The rows of a group lie close to one hidden flat surface of 6 dimensions, which may be shifted away from zero. Surfaces can cross.
Known rows, each followed by its group:
[ 4  1 -8  0 11  9 -5 16  0 -9  3 17  7 17]
H
[  8  -9   7  -1   6   1  -5  -1  11  -8 -21  18  12   5]
U
[  6 -21  18 -20  -5  -1  -2  -7  -2   3 -22  21  -4 -17]
U
[-14 -18  10  13  16 -23  -8 -20  28   2  -3  14  -6  25]
R
[-11   2  -4  -2  -4  -8   6  -8   3   4  -8   5 -26  -2]
R
[-15 -13  16   9  -4 -21  -2 -11  13   8  20   3 -21 -13]
P
[  7   7  -7  -5   2   0  -4   7  -7   6  -2 -14  12   7]
R
[ 10   5 -14 -19 -22   7  -1  -4 -20  13 -23 -19  -5 -23]
U
[ 17 -15  -4 -16 -24 -13 -11  -9  -2   7 -27  -7   4 -12]
P
[ 19 -31  34   7  -5   1 -26  18  25  -8  35  20  18  18]
P
[  6  -1  -4   2  10   2 -15  28  -6   5  18   1   7  12]
H
[ 16  -6  -9  -5 -30  26 -10  -8 -15 -10   0  -1   5   4]
P
[ -1   8 -10  -2   3  -2  -3  17 -12  11   7 -10  -4   1]
H
[-34  -3  13  35  26 -22  11  -9  18  -2  31  14 -25  -1]
P
[  6   2  14   1 -26  12   1  26   8  -2  37  13 -29 -11]
R
[  4  -7  14 -10  10   9   5   8  -5  -1  -9  16  10 -11]
U
[  1 -10  -1   5 -18   2  -7 -10  -6   0   2  -6  -8  -6]
P
[-12   6 -13  10 -32   6   8 -28   1  -4  13 -14 -32  -1]
U
[  5 -22  20  -2 -20  -2 -10  -8   2  10  11   7 -15 -12]
U
[ 14  23 -19 -19 -22  30   5  14 -26   1   6 -18   4  -3]
R
[ 20 -11  10 -29 -38  21  -1  -2 -11  -8   8   6  -1  -6]
P
[13  6 -4 -7 -4 -2 -6 18  8  2 -9  2 -1 -1]
R
[-20   3  10  16  21 -30   5  10  26   4   6  17 -24  -7]
R
[  0 -10  -1  -6 -12  15  -3  -7  -2 -12  12  28 -20  11]
H
[  7 -12   5  -4   1  -4  -7  -3   9   2 -26  10   5  -4]
U
[ -1 -19  13   3 -13 -22 -11 -20  12  15  -3  -6 -17  -6]
H
[  4  -4   0  -1  -8  -6  -8   0  -8  12  10 -11  -6  -1]
H
[ -9  -6   4  10  44 -11  -2 -11  23  -8 -15  17  26  38]
R
[  3 -18  17 -17   2  28  10  -7   6 -31 -21  60  -3   5]
U
[  5 -13  14   8  -1  -5 -16   8   8   8  20   2  -4   8]
H
[ -6 -12   5  15  11 -12  -5  -6  13  -5  -8  13   2   7]
P
[  5 -14  -3  -1  -2   0 -16  16  -2   5   8  17 -11  12]
H

New rows, each followed by its group:
[  5 -18  31 -28  -9 -16   4   7  23  -6  -2  34   0 -12]
P
[ -9  -5  -8 -10 -32  12  12 -35   4 -14 -14  19 -30  -2]
U
[-10 -15  31  13  -9 -18  -3 -28  15  16  24 -18 -10  -3]
H
[  3   4  -5  -5  -1  -4  -2   3  -1   8  -9 -11   2   3]
R
[-4 10 -3  1 13 -9  3  8  9 -1 -8  4  0  5]
R
[ -8 -20  -4   3   1 -36 -14  -9   7  20 -17  -1 -20  -8]
H
[ -7  14 -39   9  -1   6   2 -20 -22  -2 -44 -17   0  -6]
P
[  5 -20   1   2 -21 -19 -28  21 -13  30  38  -8 -35  -6]
H
[ -7  24 -18  -6  11  -5  24  20  22 -24 -43  41 -20 -16]
R
[  6  13 -13  -4  28  -3   4  16  16 -13 -43  25  20  14]
R
[-15   0 -17  36  16  -7  -5 -20   3  -3  -6  -2 -10   9]
P
[ -6  10 -16  -2   0 -15   8  -8  -7   4 -28 -11  -5 -18]
P
[ -1 -19  34 -27   2   5   4   5 -19   7  -3  25  -8 -29]
U
[ 14  11 -21 -26 -17  31   4  -6 -20 -12 -22  -4  10  15]
R
[-21 -16  10  21  31 -35  -4 -23  22  18  11  -8  -9  19]
R
[ -6 -24  44  24   5 -27  -9 -22  34  17  26 -20  12   5]
H
[ 11   9  -8 -10  -2   8   1  15 -12  -3 -10  -5  20  -2]
P
[  3  -9 -19  33  -5  13 -18 -14  -7  -2  -4 -12   2  16]
P
[ -4 -17   5 -10 -27   8   1 -25  -2  -7   4  22 -35   4]
H
[ -4  -9 -22 -12  -6   2 -10   5  -7  -5 -10  34 -32   6]
H
[ -8 -17   1  18 -14  -4  -5 -23   3   3  10   1 -20  -3]
P
[ -3  20  18  -7  15  13  15  34  -5 -13  43   2  17  -5]
P
[ 20 -27   9  -7 -14   7 -21   4  10  -4   4  17   4  20]
H
[ 18   0  -8 -12 -11  17 -11  20 -20   4   7 -12  12   5]
H
[  2 -24  -6  -6 -36  13  -6 -37   0 -13 -15  22 -28   1]
P
[ -5   3   6   3 -12   9   7   1   0  -1  32   3 -21   5]
R
[  2  13  -9  -6  34  -6  17  18   8 -16 -39  16  32   2]
P
[  1 -15  18  17  16  12 -15  33   9 -10  52  33   1  31]
H
[-12  26 -12  12  21 -24   8  25  -4  19   3 -28   1 -15]
R
[-22  -2  27   0   2 -29  13   1  11   6  35   9 -28 -21]
P
[  2  -9  27   7   9  19   3 -14  24 -25  16  19  20  28]
H
[  2 -20   2   0 -11 -20 -17  -3   1  22   6 -14 -14  -7]
H
[ 21   2   9 -13 -18  35   2 -10  -5 -16   1  -8  31  16]
H
[-21  33 -30 -11  -6  -1  24 -13 -40  22  -1 -47 -23 -20]
R
[ -6  -2 -12  12   2   5   2 -11   0  -9  -5   9  -9   1]
P
[ -7   9 -11  -2  18  -4   5  -3   0  -1 -11  -5   8  13]
R
[-15  14  -6  -5 -16  13  19  -9 -14   1  20  -2 -34  -3]
R
[ 23  -1 -11 -30 -28   6  -5  -3 -15   1 -34  -6   8 -14]
P
[  8   0  21   5  -8  -8  -9 -12   3  21  21 -50  24  -7]
H
[ -4 -21  10  25 -37   9  -7 -36  34 -23  31  20 -33  24]
U
[ -5   0 -11   2  -4  -2   5 -15  -3  -5 -17   7 -12  -7]
P
[-14   2  21   0  16  -3  11  12 -13  11  20   4  -9 -23]
U
[ -5  -9 -19  19 -13  13  -7 -26  -4  -6 -10   6 -12  11]
P
[ -2  -4  -8  -9  -7  -6  -4 -23  -5   8 -14 -12  -7   8]
R
